The rows come from 5 hidden closed curves, with some noise, and rows from the same curve form a group. Each curve winds through 6 dimensions. The rows are also pushed far along 5 directions, which tell nothing about the answers.
Some rows, each with its group after it:
[ 20  -8 -11 -12  25 -30   9  20  22  15   1  14  44  14  27   2  24   1
  18   3]
bebuk
[  7  11   3  -9   5  28  32 -11 -35 -27 -21  25   8  -3   6 -78  -4  13
 -18  19]
Zat
[ 24  15  -8  24 -56  38  -3  11 -46 -10  12  34 -15  -9   8 -31 -27  21
  -3   6]
Zat
[-10  17 -13  -1   4  17  25  11   8  -1 -22 -16  45  -3  -5 -27  -4  20
  11  -1]
Lusu
[ 35 -13  16   2  -3 -59  -8  31  14  35  12  20  44  62  17  19  35 -35
  58  27]
Lusu
[-14   8 -17 -42  -7  10   5 -50  32 -25 -35 -23 -15 -10 -34  -6 -22 -20
 -53 -30]
Tof
[-14   9  10  23  -4  30   2  11 -54  -6  40  11 -30 -11  -7  10 -22  31
  12   4]
Lusu
[-13  -5  19  12  17 -31 -30   0   0 -12  37  17  -1  30  13  13  20  20
  11   7]
Lusu
[-56  -7   2  -9  37  26  12   0  -1   0 -10 -25 -31 -16 -13 -14 -12   6
  -5  -9]
Tof
[-42  11 -32 -12  31  18  43  45  29   4 -35  -7  46 -24  20 -48  -3  23
  19 -14]
Zat
[ 12   1 -27  -3 -28  40   5  16   4  -7  -3  -8  -9 -16 -27   2 -31  -3
 -33  -8]
bebuk
[ 20  12  18  16 -22  30  -9 -21 -44 -28  21  21   6  28  -3 -29 -25  29
   2  27]
bebuk
[-26   6   5   4  14  39  24  -1 -43 -21  -5   6 -12  -6  -9 -64  -3  29
 -13  10]
bebuk
[ 33 -19   0 -44  12 -48 -32 -33  58 -27  -2  25  45  64  13 -12  24 -30
 -26  20]
vibus
[  2  -4 -18 -47   3 -10   4 -10  60 -24 -30 -11  41  20 -20 -15   5 -35
 -35   2]
vibus
[ -1 -20   9  -6  13 -18 -11   7  30  36  -5 -32   2  21  -8  49   2 -38
  29   6]
Tof
[-75 -15  -1 -31  76   0  26 -14  28  -4 -35 -35  -7 -33   3 -29  27  -3
 -14 -10]
Lusu
[ -9 -17 -12   2   3   8  -3  39  13  17   9  -6  11   2   4  12   5 -12
  16  11]
Zat
[ 12  16  22  40 -36   9 -26 -12 -46  -9  37   6 -26   4 -13  27 -12  26
   6   4]
vibus
[-20   0  32 -27  58 -19   7 -77  -7 -30 -29   5   0  27  21 -67  16  18
 -12  11]
Lusu
[-34  -4   2  -6  35  -2  20  -9  -4  10 -34 -10   8  15  12 -65  19  22
  16  -2]
vibus
[  2 -43  22  13  31 -46 -38   2   8  77  27 -25 -37  34  22  83  22 -26
  63  -1]
Zat
[-18 -15   3  27   3  -2 -22   6   5  37   3 -27 -62 -38  10  54  -8  -3
   9 -25]
Zat
[  0  14 -15 -24  -9  25  27  14  -5 -44  -5  28  47   3  -9 -60   1   3
 -24  20]
vibus
[ 19   2  27  27   9  -9 -19 -18 -25  -5  17  14   4  31  19 -10   1  32
  19  20]
Tof
[-43  -5  38  24  17 -28 -11   1 -29  14   9  -1 -23  16   9 -12  40   5
  43  14]
bebuk
[-66 -20 -34 -10  25  17  12  38  53  42 -23 -74 -65 -96 -33  83  -9 -38
 -27 -56]
vibus
[-16  -2  13  20   7 -32 -11  18 -16  22  23  19  -3  18  29   6  26  17
  49  -2]
Tof
[ 31  18 -32 -14 -56  23  11   7  18 -31 -30  11  27 -10 -23 -39 -14 -15
 -48  -3]
Lusu
[ 31   5  -6  18 -28   3  -8  -4 -24   2   8  17 -26 -12   2   1  -2  12
 -19 -10]
bebuk
[  2   3 -35  19 -18  18  15  47  12  29  -6 -19 -19 -74  -1  44 -10  -1
  -9 -34]
Tof
[ -5  19 -24  -7 -11  11  45  29   7  10 -44 -10  38 -16  -8 -39   3  -2
   9 -11]
bebuk
[-10  -8 -20 -15  18  19  24  30  -5  17   4   2   2   1  -2 -10  -8   4
   8  -5]
Zat
[-20  -5  -3   5   6 -13 -11 -11   4   6  -8  -4 -11   8   8 -21  18  20
  -1 -14]
vibus
[  9   4  10  35 -25   3 -16   5 -31  15  14   9 -21  13   9  -2  -7  24
  23  -1]
vibus
[-36  10  -2   4  28  19  29  -5  -7  10 -27 -33 -18 -43  -6  -6  -6  16
  -1 -23]
vibus
[ -6  29  -3   8 -15  37  25 -20 -36 -34 -12   2  -7 -41 -14 -40 -13  31
 -34  -7]
Tof
[-34  12  18  13  11   0  -2  -6  -4 -14  -1  -6  -8 -15   6   0  -4  13
  11  -1]
Tof
[ -2  -4   5  -7  -5  21 -17 -19 -22 -41  28  23 -12  15  -9 -24  -6  13
 -34  18]
Zat
[ -9  -6 -34  -3  -3  26   5  32  33  19  -3 -24 -17 -54   0  52 -36  -9
  -9 -30]
bebuk
[-32 -10  15 -25  28 -27  -6 -37  38   1 -35 -23 -26 -15   4   7  11 -37
 -11 -12]
vibus
[ -8   6 -24 -15  16  -6  22  23  41  18 -20 -23  12 -12 -14  27 -21  -7
   1 -31]
Lusu
[-58  -1  -5  15  17   6  18  40 -10  35 -10  -7 -33 -37  21  -3   1  11
  42 -24]
Tof
[ -6  -8  25   3  20 -29 -23 -33   1  -2   1   8 -23   6  26   2  14   2
   6   1]
Tof
[ 11   6 -17 -19   5  23  24   4  22  -1 -28 -11  47  14  -1 -25 -27   2
   5   5]
bebuk
[ 20   3 -17   3 -27   3  17  51  -8  20   7  32  16  -7  19  -3  -4 -15
  30   4]
Lusu
[ 24  17 -12  48 -43  26  21  56 -36  41   7  -4 -23 -38  -8  31 -29  13
  29 -18]
Zat
[-11  -8  32  22  -9 -15 -52 -30 -19 -15  37  20 -51  13  16  19   0   8
   1   8]
bebuk
[ 12 -11  51  -4  50 -50 -45 -86  -8 -49  28  20  -9  34  22  -5  42  20
 -35  26]
Tof
[-88  -1  10  -8  97  -4  52   0   8  25 -48 -44  -1 -33  19 -36  21  25
  38 -20]
vibus
[-27  12  -9 -13  28  29  55  42  -8  -9 -19  13  35 -28  14 -47  -8   3
  19  13]
vibus
[ 61   4   4   7 -70 -20 -36  -9  -1  -7  24  27 -12  18 -14  41  -5 -35
 -19   6]
Lusu
[-36 -10 -39  -8  11  -1  25  64  42  40 -32 -14  13 -29  15  -9  10 -13
  24 -26]
vibus
[ -1  10  16  43 -27  30   0  12 -71  -2  22  30 -39 -22  19 -29 -10  34
  16  11]
Tof
[  9   1 -17 -46  16   8  23 -16  22 -35 -25  24  27  11   2 -55  -8 -11
 -38   6]
Lusu
[ 20   5 -13 -29  15   6  21 -20  -1 -14  -8  15  17  24  -6 -31 -15  12
 -20  -7]
Zat
[  8  34  -7  13 -30  36  37  12 -54 -11  -3  30  25   1   5 -61 -19  39
  22   4]
Zat
[  8 -20  38  15   8 -29 -29   0 -22  23  36  15   1  34  29  33  22 -20
  58  39]
bebuk
[ 21   4 -24  16 -28   6  11  62  19  28   5 -18  27 -14 -20  49 -11 -16
  17  -6]
Zat
[-28 -15   9 -29  50 -15   6 -19  -1 -16   1  13   7  22  12 -43  33   1
  -7  15]
Tof
[  8   1  -8 -14  -1   6  -5 -34  29  -6 -11 -45 -21 -30 -39  56 -15 -20
 -47 -24]
bebuk
[ 15  17   8  45 -72  23  -1  50 -53   9  23  24  13  24 -11 -20  -7   7
  46  27]
bebuk
[ -1 -30 -12 -21  22 -33 -14  27  50  33  11 -16  17  25  -2  52  20 -38
  17   0]
Tof
[-24   2   3  19   6  32  -7  -9 -33  -4  17  -7 -32 -27   6  -1 -14  36
  -1  -5]
Lusu
[  7 -11  22  -5  18 -41 -33 -26   2 -17  26  35  -4  40  26  -6  22   8
   2  13]
Lusu
[-39 -17   1  -5  64  -1  23  27   5  27  -3 -19  19  13  14 -11  16  13
  41   7]
Lusu
[ -9  12 -38   1 -16  45  43  46 -24  19  -5   3 -16 -45 -12  -7 -31  12
   0 -30]
Zat
[ 25 -12  14  -4  30 -42 -26 -46  17   6   3  -5 -11  21  11  27  17   4
 -13  -9]
bebuk
[ 80   4   4  30 -85 -11 -38  14 -12  19  29  25   6  35  -2  46 -18 -23
  21  18]
vibus
[-18   4 -12 -42  46  -1  28 -38  19 -14 -30 -10  -6 -10  -6 -25  -7   8
 -31 -28]
Zat

New rows. What belongs after each?
[-12  -1  -1  -7  -8  37  -8 -36   9 -19 -11 -39 -55 -48 -39  34 -34 -22
 -61 -16]
Tof
[ 31 -10  14 -18   2 -13 -31 -44  37 -26  -1 -12   4  12 -12  33  -7 -31
 -40  14]
Tof
[ 12  16  10  24   2   2  33  26 -51  22   4  25  19  16  19 -35   3  31
  54   9]
Zat
[ 37 -14   6   2 -17 -30 -20   4   9  24   7   5  36  64   3   2  24 -15
  30  22]
vibus
[-31   3   7  -6  42 -10  11   3   9 -12  -5  10  11  -2  24 -23   4  18
  12  -1]
vibus
[ -6   3   1   3  16  24  15  -7 -14 -12  -7 -14  -9 -33  -9  -8  -1   9
 -25   3]
Tof
[ -6   3   0   7 -15 -19  -4   2  12  12 -13 -16 -10 -10 -12  17  13 -15
  -1 -14]
bebuk
[ -3 -12  -7 -22   8   1   5   5  27   7 -13 -11  11 -11   3  15  -1 -34
   0   5]
bebuk
[-24  -3   9 -17  50  -1   8 -40  22  -4 -28 -29   0   1   5 -10 -10  12
  -4  -9]
bebuk
[-34 -19  35  16  33  -9 -15  -1 -23  22  22 -15 -27  27   2  16  12   1
  41  19]
Tof
[-28  -2   6   2  11   1   5  14  18  21 -19 -25  17  16  -2   0  -5  -9
  39   5]
bebuk
[  6 -42  27   6  32 -82 -71 -47  49  48  15 -39 -37  53   6  86  44 -24
  18 -13]
vibus
[-25  13   4   1 -24  13   4  -2  -3 -17 -16   2 -21 -25 -10 -17 -10 -14
 -11  -5]
vibus
[ 16  15  -3  27 -17  31  22  40 -37  10  16   7  28  11  -6 -11 -20  27
  34  16]
vibus
[-16  11   2   8  36  -9  33  32   7  -1 -19   0  49   2  13 -36  17  20
  26  11]
Zat
[-50 -10  14  17  46 -17   7  39 -16  27  26   3   5  -2  30   8  30  17
  62   8]
Lusu
[-11 -17 -16   2  11 -21   1  26  16  60   1 -30 -20  -5  -5  53  15 -16
  31 -29]
Tof
[ 41  -7 -29 -28 -32 -31 -13  10  58  32  -9 -13  38  41 -19  47  -4 -39
   9 -17]
Tof
[  1 -19  38   3  31 -41 -67 -79  16 -19  27 -14 -20  43   9  37  22  14
 -15   9]
Lusu
[-15   1  -7 -18  -2   1 -17 -20  27 -33   3 -12  -8  -1 -28  10  -5  -7
 -47 -10]
vibus
[  4   7  20  28   2  -7  25  29 -52  21   7  15  32  33   9 -41  32  21
  57  30]
bebuk
[ 53   3  -8 -14 -50  -5 -20  -2  40 -10  -3  -1  32  16 -17  40 -22 -46
 -17  13]
Tof
[-14 -13  24  33  25 -14 -13  12 -14  45  25 -32 -29   0  -2  68   6   4
  45  -3]
vibus
[  6   4   7 -13  -7 -35  -1   0  19  -6 -14  24  35  24  23 -23  23 -19
  20  12]
vibus
[ 12 -14 -10 -38  -9 -13 -26 -49  55 -15 -25 -32 -14   7 -35  26  -3 -45
 -61 -14]
vibus
[-40  -6   5  -7  35 -15 -18 -27  25 -17  -6 -11 -29 -24  13   4   7  11
 -23 -19]
Zat
[-46   7  11  19  29   5  42  25 -34  32 -22 -19  -5 -30  10 -26  23  17
  46  -5]
bebuk
[ -5 -13  -4  -6  29 -32  31  62   7  49  -6  26  47  20  48 -16  30 -17
  79  15]
Lusu
[-54  10   1  18  17  19  14  -6 -12   5 -21 -31 -35 -56   2  -8   0  26
   1 -25]
Lusu
[-62   5   5 -19  57  -1  25 -14  19  -8 -37  -9   6 -30  33 -40   3  14
  15 -12]
bebuk
[ 14   6  -6   1  -7  25  11   1  -1   0   0 -19  -5 -18 -22  27 -28  -6
 -15  -3]
vibus
[-24   3 -25 -37  30  -1  17  -5  43 -19 -24  -1  13 -27  10 -14  -6   0
 -29 -24]
Lusu
[ -1  -2  19 -11  11   0  -3 -28 -15 -23  13   2 -13  -8  -8   6   9 -13
 -20  16]
vibus
[-13 -15 -12 -12  18 -12  -7 -30  36  25 -28 -51 -33 -26 -17  40   8 -17
 -27 -36]
vibus
[-17  -2  -5  23 -14  -5  -6  17   4  33 -12 -25 -30 -41   6  31   6  -8
  15 -23]
Lusu
[ 18   9   0  -8  11 -15   3   4  12 -21   9  28  45  24  22 -17   0  16
   8  12]
vibus
[ 20   3 -20 -38 -13  16   9 -26  29 -27 -31   4  14 -14  -3 -21 -20 -25
 -43  -2]
bebuk
[ 35 -11 -24 -31  32 -27   4  -9  86  20 -44 -32  54  22   8  23  -9 -19
  -6 -13]
Tof
[  9  11  21  24  -6  11 -23 -44 -26 -30  14   1 -48  -7 -14   4 -21  31
 -42  -7]
Zat
[ 48  -2   9  28 -22 -47 -20  41  23  29  20   5  46  34   9  57  18 -18
  45  18]
Zat
[ 29  -8  10   6 -11 -15  -3  11 -16  19  15   9  29  36   3   5  23 -13
  30  26]
vibus
[-18  -8   0   5  22   9  -3  15   0   9  16  -1  -8 -12  21  18 -11  11
  19   1]
bebuk
[-49  -6  18  44  25  44  -1   2 -77   9  37 -12 -88 -48  -7   6  -5  48
  -4  -9]
vibus
[ 28 -22  25  -1  45 -54 -17 -16   3  25  18  14  31  58  41   8  38   4
  44  25]
vibus
[ 29  30 -34 -35 -32  29  54  26   7 -37 -34  37  69  10 -15 -82 -22  -5
 -25   8]
Lusu
[ 71   6 -13  -2 -32  -6 -12   0  18   0  10  13  52  41   1  18 -20   3
   4  10]
bebuk
[ 16  23 -57 -23 -37  23  17  26  58 -26 -27  -6  31 -22 -33  -1 -41  -1
 -57 -37]
Lusu
[ 11   8 -19  -7  -1 -10  10  19  26  -4 -16  17  35  19  12 -31  -7  14
   3 -10]
Lusu
[  3 -12  26  24  -9 -27 -39   8 -11  11  35  28  -7  37  32  15  10   2
  45  22]
bebuk
[-12 -21  25  11  28 -24 -11  -5  -5  35   4 -26 -18  25  -4  23  26 -15
  32  11]
bebuk
[ -4  -3   5  -4 -11   6 -20  -6   0 -13  18   7  -6  30 -12   0 -15   0
  -2   8]
Tof
[-18  -9  29  -9  38 -34 -27 -42  -6 -30  20  32 -19  25  28 -23  22  18
  -9   8]
Lusu
[  9 -24  -3 -24  36 -45 -39 -41  80  14 -13 -42  22  29   7  53  15 -17
 -11 -13]
Lusu
[ 12 -20 -13  -3  17   4  -3   9   8  22   9 -16  -8  -1  -4  30  -2  -2
  -5  -5]
vibus
[ 38  -7 -46 -51  -6  -7  14  33  85  -5 -32   4  77  26  -4  -5 -15 -43
 -18   2]
vibus
[ -7   8   8   9  21  -3  11 -19  -2   7 -19 -22 -35 -30  -5  13 -10  11
 -13 -25]
Zat
[ 39  11  13  33 -60   2 -45 -22 -39 -21  34  33 -13  47  -7 -13  -9  30
  -8  12]
vibus
[-16   3  -1 -23   7  -6  22   6  21  -7 -37   3  36  18   6 -52   9 -19
  12  11]
vibus
[ 57   0   4   9 -42 -15 -29  -9   0  -6  13  25  11  51  -3  -1  -6  -6
  -5  15]
Lusu
[ -3 -15  18 -18  28 -28 -22 -26  30  -7  14 -16 -23 -13  -4  64   6 -36
 -20   1]
vibus
[  0  -8 -16 -29   8   8   1   0  39 -16 -12  -6   0 -10 -12   7 -17 -24
 -37  -5]
vibus
[-26  19   4   1  19  -2  32  16 -30 -25  -8  42  40   8  29 -90  29  37
  19  16]
bebuk
[ 63  11 -25   1 -53  10  10  28  24  25 -19  -9  65  27 -12  16 -25 -20
  23   8]
Zat
[-25  10  46   3  10 -13  -4 -40 -41 -38  -2  37  -6  26  21 -72  22  11
  12  32]
vibus
[-37 -17  -6 -14  43  -5  28  14  15  34 -35 -30   7  -7   4 -21  28 -16
  23  -3]
vibus
[ -2  34  11  42 -41  30  28  47 -76  -4  19  49  33  -1  30 -61  -5  43
  63  27]
bebuk
[ -1  -5   7   1   2 -22 -26  -9   4 -10  27  20 -20   2  14  23   5   3
  -5  -4]
Lusu
[-65 -13  37  33  31 -16 -23  -6 -24  19  23 -30 -79 -52   5  55  27  -3
  15 -10]
Zat
[ 25 -20  39  30   1 -29 -47 -13 -23  17  57  -5 -17  42  -8  67  22  -5
  23  29]
Tof
[ 51 -19 -16 -34   2 -26  -4 -13  63  22 -30 -25  20  15 -11  44  -3 -57
 -21  -6]
Zat
[  8   3 -12   3 -35  20 -15  17   8 -17  16   9 -24 -22 -15  29 -30 -14
 -29  -6]
vibus
[-19  -6  -8 -24  16  -7   3 -29  35 -14 -44 -20  -4 -18  -3 -29  15 -15
 -39 -12]
Lusu
[-13 -17  51 -13  46 -49 -40 -57  -9 -37  40  21  -5  50  10   2  48  -2
  -7  35]
vibus
[-13  24  28  25 -21  13 -11 -40 -57 -43  15  28 -19  -7   8 -46   5  42
 -10  10]
Lusu
[ 11  -2  -4  15 -46  34 -14  21 -47   2  42  26 -15  11  -3   1 -13   5
  15  16]
Zat
[ 35  -4  22  15 -18  -8 -11  -8 -34  17  16  17  10  36  14  -1   7  -5
  37  28]
Lusu
[ -6  17 -16  23 -37  33   7  13 -35 -11  -4  19  -3  -1  -2 -60 -10  42
  -5  -7]
vibus
[-54  15  -1 -12  24  50  13 -33 -21 -58 -10  14 -30 -42   8 -65 -29  41
 -45  -9]
bebuk
[ 30  10 -34  -6 -38  24  33  74   7   7   4  18  58 -14  -4   3 -12 -21
  16  13]
vibus
[-26 -22   9   1  54  -3  13   6 -18  24   3  -5 -16  -3  23 -14  25  12
  22   6]
vibus
[ -98  -14   45   30   49  -13  -20  -29  -49   30   21  -30 -117  -32
    4   30   19   16   31  -26]
Tof
[-26 -18  20   5  57 -25  -5  -3   0  24   3  -3  28  33  45 -19  37  23
  57  20]
Lusu
[-10   2   6  -1  25 -10   4 -10   4 -10 -16   9  51  32  30 -60  24  31
  22  19]
Lusu
